The rows of a group lie close to one hidden flat surface of 12 dimensions, which may be shifted away from zero. Surfaces can cross.
Some rows, each with its group after it:
[-16.6 -10.2  12.5   8.3  12.6  10.2  -4.9   1.0  18.1  13.4  -5.4  -3.1
  -2.9  -6.2  10.9  11.7   9.1]
j_20
[-23.0  -3.9  15.7  17.2  15.1  -9.0  18.5  16.5 -17.1  12.6  21.6 -23.2
   6.6   5.5  -1.0  17.8   0.5]
j_113
[  1.3  -6.2   8.6   4.6  -6.0 -25.6  -3.2   4.4 -26.2  -3.5  13.2  -1.2
   8.2   0.9 -24.7  30.2  10.0]
j_917
[-10.8   9.6  26.3   7.9  27.3  19.9  17.8   6.6   2.0  -4.0  28.1  -8.1
  24.7   2.2 -17.4  13.9 -12.8]
j_113
[ 27.3  19.4  -1.7  17.9  -1.3 -27.2 -12.2  16.8  -2.2  15.0 -13.6 -15.8
  10.1  19.3  -8.2  11.9  -5.8]
j_113
[-29.4   4.6   2.9  -8.2  -2.5  -7.2   6.5  -2.1  10.5 -15.7  10.6 -10.3
   9.2 -24.9  25.6 -19.1  11.9]
j_20
[ 19.4 -14.4  -4.7   0.2 -11.0  -9.5   9.7   7.3  -2.5   2.2   6.4  12.9
  11.5  -5.0   8.7  -7.7  -7.9]
j_401
[ -1.4  10.1  -4.0  -1.0  18.5  35.0 -40.3  15.8   6.4 -11.0  -1.1  -8.7
  -5.0  10.4  -4.5  -7.6 -16.7]
j_917
[-20.0  13.2  32.8   2.8  10.8 -14.9   4.8 -11.3   2.9 -34.1  22.4  -6.3
  23.3 -10.0  -4.3  -0.4  18.1]
j_113
[ 37.7  16.5   4.1   5.5 -19.4  -7.3  -8.0  36.4 -33.9  18.7 -12.8  -1.5
 -11.6  14.5 -27.4   5.8   0.6]
j_113
[ -1.9 -13.1  26.5 -12.6  -1.4   3.8  10.7  -0.6   7.2 -14.0   1.4   2.2
 -16.7  18.9   6.0  25.1   8.9]
j_917
[-10.8   6.2  10.2   7.3 -37.0  11.0  25.7  17.5  -1.4   1.1 -21.2  20.6
  19.1  -4.5  23.4  -4.0 -14.5]
j_401
[ -2.9 -11.9 -11.9  14.0  33.1  30.5  27.0 -10.4   0.8  33.3   9.3 -28.1
  29.0  -5.0  16.2 -16.9   1.7]
j_113
[ 18.7  24.0  -5.1 -13.8  18.4 -25.0 -39.6  -9.2  -5.9 -25.1  -6.5 -16.5
 -12.3   9.1 -10.0   4.6 -11.6]
j_917
[  3.8  28.8  -8.2  14.2   4.9  44.1 -10.6 -12.1  22.0   2.3 -13.3 -18.1
  21.2  22.0 -25.6 -12.6  23.0]
j_917
[-23.5  11.0  21.8  22.1   2.1  32.0 -36.8  18.9  -5.7 -13.3   7.3  -9.1
   8.2   0.9 -32.8  -0.5   7.4]
j_917
[ -2.6 -31.0  24.8 -13.8   1.1   5.7   4.3  -7.8 -18.4  -9.1  21.6  -3.6
   3.0  15.0  24.5   8.4  36.9]
j_113
[  6.0 -14.7  -2.4 -15.9  19.3  -8.1  -4.8  22.9  -6.2   1.6  14.6  -0.3
 -15.3  -6.0   8.6  15.4   3.9]
j_401
[ 14.7   4.6 -13.8  14.8  17.6  -6.5  -7.1  14.1 -15.0  -1.7   8.4 -17.1
   2.7   8.8 -14.5 -17.3 -12.5]
j_20
[ -4.9  -5.8   0.4 -13.1  -2.3  15.4 -41.8  -1.0  -4.4   1.8   7.7  -8.4
 -18.1   6.8  -7.6   8.5  13.1]
j_20
[  1.9   9.0  11.9   1.6  -0.4  -2.1  -8.0  -4.2  11.6   5.5 -10.5 -11.7
 -15.0  -2.7  -3.8  -6.4  14.2]
j_20
[  2.5   5.6  -4.8  10.3  17.3  -7.0  37.7  14.1  -3.7 -19.0  33.1   3.1
  24.6 -23.2 -32.7 -16.3 -14.6]
j_113
[ -1.1 -16.4 -26.1 -10.2  -4.5  15.9 -32.1   8.0  -5.4  -5.2  22.4 -10.3
  -1.6  18.4 -22.6  10.9  26.0]
j_20
[  4.1  -1.5 -19.1 -17.7  -7.1 -13.6   9.0  -3.4  -9.3  -1.9   4.7   0.2
 -13.4  10.3  -2.8   9.7  27.3]
j_401
[ -5.3   3.5 -24.7  16.4  -5.2  -6.8 -19.8  10.7 -13.7  12.0   2.3 -13.2
   5.0  13.9 -13.4   2.5   6.1]
j_917
[ 20.9  -3.0  -6.8  -0.8 -15.8 -36.4  -3.4  -0.4  -2.0 -14.5   9.9  -0.4
  14.7  11.9   0.5   6.1 -16.1]
j_401
[-19.9  24.1  10.3  -6.0  13.3  14.8 -22.4  14.0   0.3 -21.0   1.0   4.6
 -14.7 -16.2 -23.9   1.4   3.1]
j_401
[ 17.3   0.7   1.2   1.4 -32.0 -42.3  33.7  15.3 -14.6  -2.0  -3.7 -10.3
   5.6  -6.5  -2.5   1.9   3.7]
j_20
[  3.8   3.7  18.8  -9.7 -16.2  21.2 -12.5  11.5   3.6  -1.4  -4.9  23.6
  -5.8   6.0 -13.1  30.8 -34.1]
j_113
[-13.5  11.2 -12.9  -7.2 -31.8   0.2 -27.1 -45.4 -23.1  19.3   2.3   5.3
  -1.8  20.9   5.0  -2.6 -36.1]
j_917
[-51.1  -2.9  12.6  26.6 -27.8 -14.8  -7.8   1.0   5.5 -10.3  11.3  -0.9
 -12.8  23.7  -1.0   2.4  -8.7]
j_917
[ -6.8  -6.7 -17.6  -6.6  -3.6 -17.3   4.7 -10.5   3.8 -10.6  16.1   0.9
  27.0 -11.4   4.1   9.7 -15.5]
j_20
[  5.5 -15.8  -1.8  -3.9 -12.1 -17.0  14.8  -6.5 -33.5  -1.7  20.8  -8.9
  13.9  -8.9   7.2 -15.8   9.8]
j_113
[ -5.1   6.3  10.2 -29.2  -1.3  12.4  35.2   9.3   5.7   0.2  -4.0  25.9
 -27.3 -26.2  -1.5   4.2  29.3]
j_401
[ 25.4   7.2   0.4   6.5  -5.9 -17.3  32.3  13.0  23.0   4.3 -22.5  -7.0
 -13.2  26.2  -4.7  14.0  13.7]
j_917
[ 32.3   3.3  -8.9  12.4   7.5 -13.2 -30.2  -9.9  13.4 -10.6   9.7 -24.7
  -7.0  25.0 -30.2 -24.0   3.6]
j_20
[ -0.9  16.8 -23.6 -17.3 -18.5  28.5  -1.4 -23.5   6.1  18.1 -21.3   5.6
   9.4   4.3  -0.7  10.8   7.5]
j_113
[ 22.3  -4.0  -7.1  21.2 -34.4  25.8   9.0   9.8 -13.3  22.7 -23.0   7.2
  14.8  17.5   1.1 -24.3  12.1]
j_401
[ -8.3  -7.8  31.7  12.2  -7.9  19.7   7.2  11.3  10.5 -10.7   4.1   1.2
  27.5 -12.0   0.0  -1.1  12.2]
j_113
[ 25.8  -0.4 -12.0  -4.3 -14.5  24.6  -9.7  23.5   2.4  17.8 -11.5 -25.6
   7.1  -0.8 -28.9  10.8  47.8]
j_20
[ 33.3  21.4 -18.9 -22.2  26.3   7.8 -13.6  13.8   7.9 -31.0  15.9  -8.1
  24.8  -6.6 -10.3 -14.3   6.8]
j_401
[ -0.2   0.1  17.8 -14.2  13.2  40.8 -10.8 -10.8  -5.7  15.2  -9.1   1.0
 -19.4   9.8   6.5   7.4  -1.5]
j_917
[ -3.9 -14.0  28.7   5.7 -37.0 -10.4   9.8 -15.0  10.6 -21.4   3.7   9.0
  42.7   6.7  30.1   5.2 -35.7]
j_401
[ 30.9   5.2   1.0   5.4 -10.3 -17.6  19.7   5.0 -14.5  -0.5  -2.5 -13.0
   9.5   0.8 -13.4 -11.3 -12.7]
j_20
[ 21.9   6.3  15.4  -1.5  13.8   7.1  19.5  16.1  14.6  23.2 -17.4  -8.1
 -18.1   4.3   1.0  10.2  19.7]
j_401
[ 30.0  -6.9 -18.5 -19.7  30.9  -7.5   1.4 -21.7   7.7 -13.8   5.1  12.1
 -12.3  12.9   5.6  -5.7   7.5]
j_113
[ -7.9  -8.2  14.4  15.8  32.7  -2.1  13.0 -15.2  18.6  20.5 -14.5  -6.7
  23.5 -27.1  19.4  18.4 -16.2]
j_20
[ 20.0   7.9  -0.6  -0.8 -19.5 -24.6   3.1 -21.1  14.7   5.3 -11.6   4.1
  20.1  11.1  11.7  14.9 -22.9]
j_113
[ -8.3  22.6  -0.7  16.8  10.1 -14.9  -8.9 -25.8  -8.9  26.4 -14.0 -10.0
  -5.3  -8.0  -1.6 -11.2 -10.5]
j_917
[ 12.0 -23.7   6.5   4.8   5.7 -21.9  -5.6  10.8 -10.4   5.1  10.3 -10.7
 -13.9   7.8   9.2  -3.1  15.0]
j_401
[ -3.3  21.6   7.4  11.7  15.4  -5.3 -11.9  26.5  -8.2   8.4 -18.5  -0.1
 -23.4 -21.3 -14.6  -5.4  -6.6]
j_917
[ 15.1 -10.5  33.8   5.2 -12.2 -10.7  18.1  15.8  14.8  -6.4   2.4  10.5
  12.4 -10.1   9.4   1.8 -14.3]
j_401
[ -9.7   4.7 -33.6 -10.5   0.9   6.5  -7.6  11.5 -21.2  -6.4  16.8   7.9
  -1.8   8.5 -13.6   2.9  -7.8]
j_20
[  3.7  -0.3 -28.2  12.4  31.4 -16.9   4.4 -20.0   3.3  10.0  15.3  -6.9
 -10.6  41.6  41.1 -41.1 -33.4]
j_20
[-17.6  15.2 -16.8  -5.4  -4.3 -14.2   9.7 -30.3  -2.1   2.8  -7.2  -1.0
  -8.6   1.0  -2.3  -0.2  16.0]
j_917
[  5.6   1.1  13.5 -10.1 -16.6 -16.1  18.6   3.1  -0.8   1.0  -9.5   7.9
  -6.8   0.4  19.8   8.6  -6.5]
j_401

New rows. What belongs after each?
[ 24.5 -15.3  14.2  11.9  -4.4  -2.1   9.7  -0.2   3.7   7.0  -2.2  -3.9
   8.5   7.6 -16.6  13.2  -5.4]
j_20
[-21.9 -10.9 -15.5 -14.6   4.9  14.7 -11.7  -8.0 -25.5  17.5  -5.3  -3.7
 -28.6  -3.9  14.7  -0.6   7.9]
j_113
[-19.9   5.1  10.0  -6.3   8.3  27.7   7.6 -14.2   0.2 -10.3   7.7  22.9
 -19.0   5.4  -8.9  -6.0  -9.2]
j_20
[-22.3   0.5  18.5  29.6  -1.3  14.8   6.2  40.7  28.3  -8.2  13.1  27.2
 -20.5  23.5  -3.8 -17.8 -10.9]
j_20
[-11.3 -10.0 -13.9   1.6   2.7  -0.4 -17.7  -7.9   4.6  -8.5   3.7   3.2
  14.4 -17.9  11.5  -8.2 -17.8]
j_113
[-14.7 -13.5  10.9 -16.8  18.0  24.3   7.3  -3.9   6.4   3.7   6.7   6.6
 -15.1 -15.4  10.8   2.7  21.9]
j_401
[-27.6  25.7  -3.8  10.0 -10.3 -20.8   5.1 -20.5 -10.1  12.4  -6.4   3.5
 -33.4  24.0 -23.4  14.9  -5.3]
j_917
[  5.4   3.4  24.5   1.2 -13.7 -12.4  10.9  11.1  14.0 -26.1 -11.1  -4.0
  13.3 -24.1   4.4  -8.9  22.6]
j_917
[  7.1  -9.5  11.6   4.0 -15.4  -1.7  -7.3   4.0  -4.2  -1.1   8.3  11.6
 -15.7   1.3 -34.2   8.8   8.7]
j_401
[ 11.2  -7.7 -17.9  -9.3  -8.9   1.7 -13.4 -11.8  20.6  26.9  -1.5   0.8
   7.3  17.5  23.7  14.8  -7.5]
j_20
[ -8.9 -34.9   4.7 -17.1  -9.1   4.1  21.3 -15.5 -34.6 -10.5  20.2 -16.8
   0.9   2.9  10.7  -0.7  26.1]
j_20
[ 22.9 -16.9  21.1   4.5  10.1 -45.4  29.0  18.7   4.8  21.2  -5.0  -3.0
 -39.2  -8.7  11.2   3.2  19.3]
j_401
[-29.8   6.1 -36.6  19.5   6.5  -9.1 -14.0  10.4   7.3  26.5  -6.4 -28.0
  18.8  19.7   5.6  34.3   8.7]
j_113
[ -6.7  17.8  11.8  36.2 -12.4 -36.4  -8.5  13.2  -8.2  13.0 -12.3  -8.2
  -3.6  -7.9 -11.5  -8.6 -14.9]
j_917
[-21.8  -0.2   1.1 -12.3  36.2  18.0 -15.0 -20.5   7.8 -20.1  32.7  -9.6
  26.7  18.0   3.8  23.5  13.6]
j_113
[-32.9 -12.8  17.1  22.2   1.8 -24.6   5.4   9.0  13.2   0.7  -0.6 -22.1
  -9.7  19.0   4.7  32.9  19.5]
j_401
[ -1.2  10.4   6.7  -3.2   5.8  -2.7 -13.2 -15.1   6.2  -9.5   2.0   1.4
  12.8  -3.7   1.1   4.3 -17.6]
j_113
[ 11.8 -38.1   7.9  -3.4  -2.1 -12.3  22.7  26.1  10.4   7.1  20.9  10.4
   9.9  -4.2  15.6  25.2  -5.9]
j_401
[-13.3  24.4   7.1 -10.8   2.2   0.4 -29.8   7.3 -22.8 -22.4  -9.5 -13.3
  -9.0   8.0  16.4  -7.0   1.7]
j_401
[-11.6  -3.4   3.2  16.5  19.6  16.7   0.3  37.5 -16.9  -4.0   5.9  -2.6
  10.3 -18.1 -22.9  10.1  -7.7]
j_20
[  5.0  18.5 -12.8   2.6   1.6  38.8  29.0  10.2   5.0  12.7  -0.9   1.4
  23.3  -6.0 -28.9  -0.6  15.1]
j_113
[  0.4  -9.4  -0.7   1.2   9.4  19.6  36.3  -2.6   6.1   6.7  16.4   3.9
  20.1  -5.2  -4.8   1.6 -14.5]
j_113
[-19.1   9.8  -1.2   6.8  24.9  -1.0   6.5  -0.2  11.9  -1.2   6.0  -6.4
   3.5  -3.7  -4.7   9.8  -9.1]
j_113
[ 28.5   1.0  20.2   9.1   3.1  -9.1  13.1  25.3 -17.7  19.5  -4.8   0.7
 -19.7   6.7  -9.0   3.7 -26.8]
j_113
[ 26.7 -29.2  26.9  -5.6  10.7  -3.2  -3.9  14.8   0.6 -12.3   8.0  14.9
 -15.3  20.7  11.7  12.7   3.7]
j_113
[ -1.3   9.2  37.5  -5.4  -9.0 -23.2 -13.7  -2.9  24.8 -27.1 -22.2  27.5
 -30.9   0.6   4.9  18.6  -1.2]
j_113
[-21.2 -11.9 -13.6  -0.1 -40.8  15.7  -6.7  19.3 -29.6  12.2   2.4  -0.3
  14.7 -13.0  -4.9   6.7   6.0]
j_113
[  6.5  12.5  20.1  -1.2 -20.0   3.2 -10.4   2.4   1.4 -11.8  -3.6   6.7
  17.5   2.0  -8.1   9.5   7.8]
j_113
[ 28.7 -10.9 -22.1   2.6  28.0 -17.3 -18.4 -15.0 -27.7  18.6   4.0 -44.4
  -4.7  21.4  18.4 -19.9  -5.7]
j_20
[-11.1  -7.4   2.8   3.3  -8.3  -0.9   5.3  31.1  -7.9  -0.6   7.9  -2.0
  12.9 -13.3   8.5   5.4  -3.5]
j_20
[ 13.0   0.9  -2.3 -21.8 -16.5  18.0   7.2  -1.6   3.5 -16.4   7.4   2.4
  20.2  16.8  -2.1  12.8  16.7]
j_401
[ 21.1   7.1   0.4   9.8  16.2  -9.1  -6.7  10.0   6.3 -19.1   6.6   0.4
  10.6 -22.4  -8.6 -39.2   8.9]
j_401
[-18.0   0.2  -3.2   4.8 -16.0  -4.9  26.5  29.7  -9.7  -8.0  14.8  14.4
   0.5 -10.2 -29.3  16.3  -7.3]
j_113
[ -6.8  30.1  41.3  -1.2 -30.5   8.7  14.2 -15.3   0.9  29.6 -34.5  -9.1
  -3.7  17.4   8.4  28.1  20.5]
j_113
[ 21.6 -11.6  -9.6  -3.5 -24.2  10.6  28.4  18.5 -13.4   8.5   6.3  11.3
  20.5  11.6  -7.7  13.2 -12.2]
j_20
[ -4.0  -6.5  21.2   0.1  -7.0  -8.7  -5.2   3.2  12.3 -16.3  -0.7  -1.7
 -14.8  19.8   9.7   9.7 -14.1]
j_917
[  1.7   1.0   5.9 -11.5  -8.5  17.8  18.2 -14.8   8.1  14.5 -20.1   7.8
  -9.0   6.3  11.0   7.6  20.9]
j_113
[ 20.1 -13.4 -13.1  23.0  -9.6 -14.9  38.3   2.1  24.3  -2.8   5.3   5.7
  14.7  -5.9 -26.9 -22.0  44.9]
j_401
[ -5.1   1.6 -32.0  -3.5  15.4   3.0 -30.8  18.0 -24.6  10.0   1.9  -4.3
 -12.3   4.4   1.9  -0.3  -4.6]
j_401
[ 25.2  -5.9  24.5  12.6   0.3  -1.7   4.4  19.1  -4.6 -15.6  10.5  -0.9
  23.4  -8.8  -7.6 -18.4  10.5]
j_113
[-15.4 -10.1   1.3  10.9   0.5 -11.1  10.9   9.6   7.3  -8.6  12.7   1.9
   3.5   0.1   4.0  -1.0   0.2]
j_20
[-22.0   4.8   4.6 -23.1   1.5  15.7   3.3 -29.1 -23.4   5.0  -3.4  -4.2
 -17.8  -7.8  14.6  -7.7  30.6]
j_113
[ -3.2  -4.7   7.9  15.3 -24.0  -0.9  14.8  23.8   1.8   0.9   6.0  -0.4
  29.0   1.0 -11.0  15.9   8.0]
j_113
[  8.9  18.6 -16.2   5.6 -16.7   7.3   4.3 -20.0  13.9  -6.3  -8.9   2.5
  24.9  12.1 -19.4  -7.6   1.6]
j_401
[ 10.7 -23.3 -29.4  16.6  40.0 -12.3  11.1   5.4  10.0  14.6   3.4 -15.7
   1.2   2.5  16.5 -13.9  -2.8]
j_113
[  2.4 -10.9 -14.6   7.6  -3.8  10.2  32.2  18.7 -11.0   9.4  15.3   9.7
  12.4 -22.6 -20.0  -9.2 -38.4]
j_113
[-12.8  -7.0   6.4   8.6  11.2  38.9   3.7   6.1  24.0  -3.5   8.5  21.0
  23.1 -11.2 -19.7  17.6  -8.7]
j_20
[  1.7  22.4  13.7 -11.4  -9.5  -3.3   0.7  18.5  12.6 -27.2   3.9   3.3
   2.4   3.1 -28.9  26.5   1.2]
j_401
[  1.0  21.7  -5.2  -6.1  40.2  -3.8 -29.7  30.3   8.2 -17.8 -23.6 -24.9
 -49.4   9.5   1.3  -4.7  20.7]
j_917
[  3.6  25.3 -24.8 -12.8  -6.4  -1.7 -15.8 -12.3 -16.0  -1.4   2.6  -9.9
  20.6  14.8 -15.1  12.3  28.9]
j_113
[-20.7 -18.3 -17.0  15.9 -11.0   9.1 -37.3   5.5 -20.9   2.8  13.7  -3.3
  -1.3  19.9 -20.4  13.0   1.9]
j_401
[  1.7 -18.0   2.7  -5.6   3.6 -23.6  -0.1  15.1 -15.6 -16.7  14.5   3.4
  -5.1 -16.3  23.8 -23.6  13.9]
j_401
[ -5.4  12.1 -13.6  11.0  -8.0 -13.4 -10.4  13.3  -3.7   3.3  -8.5  -5.3
  -8.0   1.2  -6.2  -5.3  -2.3]
j_917
[ -4.5  18.9  14.8   4.6 -11.0  15.5  23.6  10.5 -27.2  16.8  -4.2 -12.2
   3.2 -11.4 -16.8  -8.7  24.7]
j_113
[  6.3 -20.3 -32.0   9.3  -2.7 -16.8  22.1  14.8  -9.1  49.7  -8.7   1.3
 -18.9  17.0  24.2  11.6 -13.6]
j_917
[ 23.7  10.5  10.8  -0.2  12.9  -4.2  -8.9  12.1 -12.3  12.5 -11.2  -0.8
 -14.0   5.8 -15.2  17.5 -13.3]
j_917
[  0.2  -6.8  -4.3   2.2  -7.6 -11.7 -30.6  31.8 -24.9   7.5  18.1  -6.8
 -29.0  35.6  32.6 -22.8 -25.5]
j_20
[-11.5 -24.6   3.4  28.4  -2.7 -14.7 -17.4  31.5 -12.6   7.4   3.1 -19.9
  14.6 -10.1  15.3  -5.9   3.3]
j_113
[ -3.9  -4.1  28.2   4.7  13.2  -2.0  -7.9  17.0  -8.7  11.0 -20.4 -14.5
 -30.7  -9.3  20.2  -3.6  14.5]
j_917
[  1.2 -12.4 -12.2   8.4  -2.7   9.5   3.9  21.8  -2.3   1.3  17.3  -4.5
  -5.9  28.1   2.8 -16.7  11.2]
j_20
[ 29.0   4.9  37.3 -21.9  13.7 -11.4 -20.7 -25.6   8.5 -24.4 -12.2  18.5
 -27.2  11.7  14.7  -1.4   7.1]
j_113
[-22.4 -21.1  -6.2  -9.4 -16.1  -6.3 -12.8  15.7  -3.1  -7.5  21.5  -5.5
   7.3  -3.7  14.3  12.4  14.2]
j_20
[ -0.5 -11.8   4.5   3.6  13.9  15.3  -0.7   0.1  -1.4  -1.3   9.7  -4.5
  19.6  -7.5   1.3   0.6 -12.3]
j_20
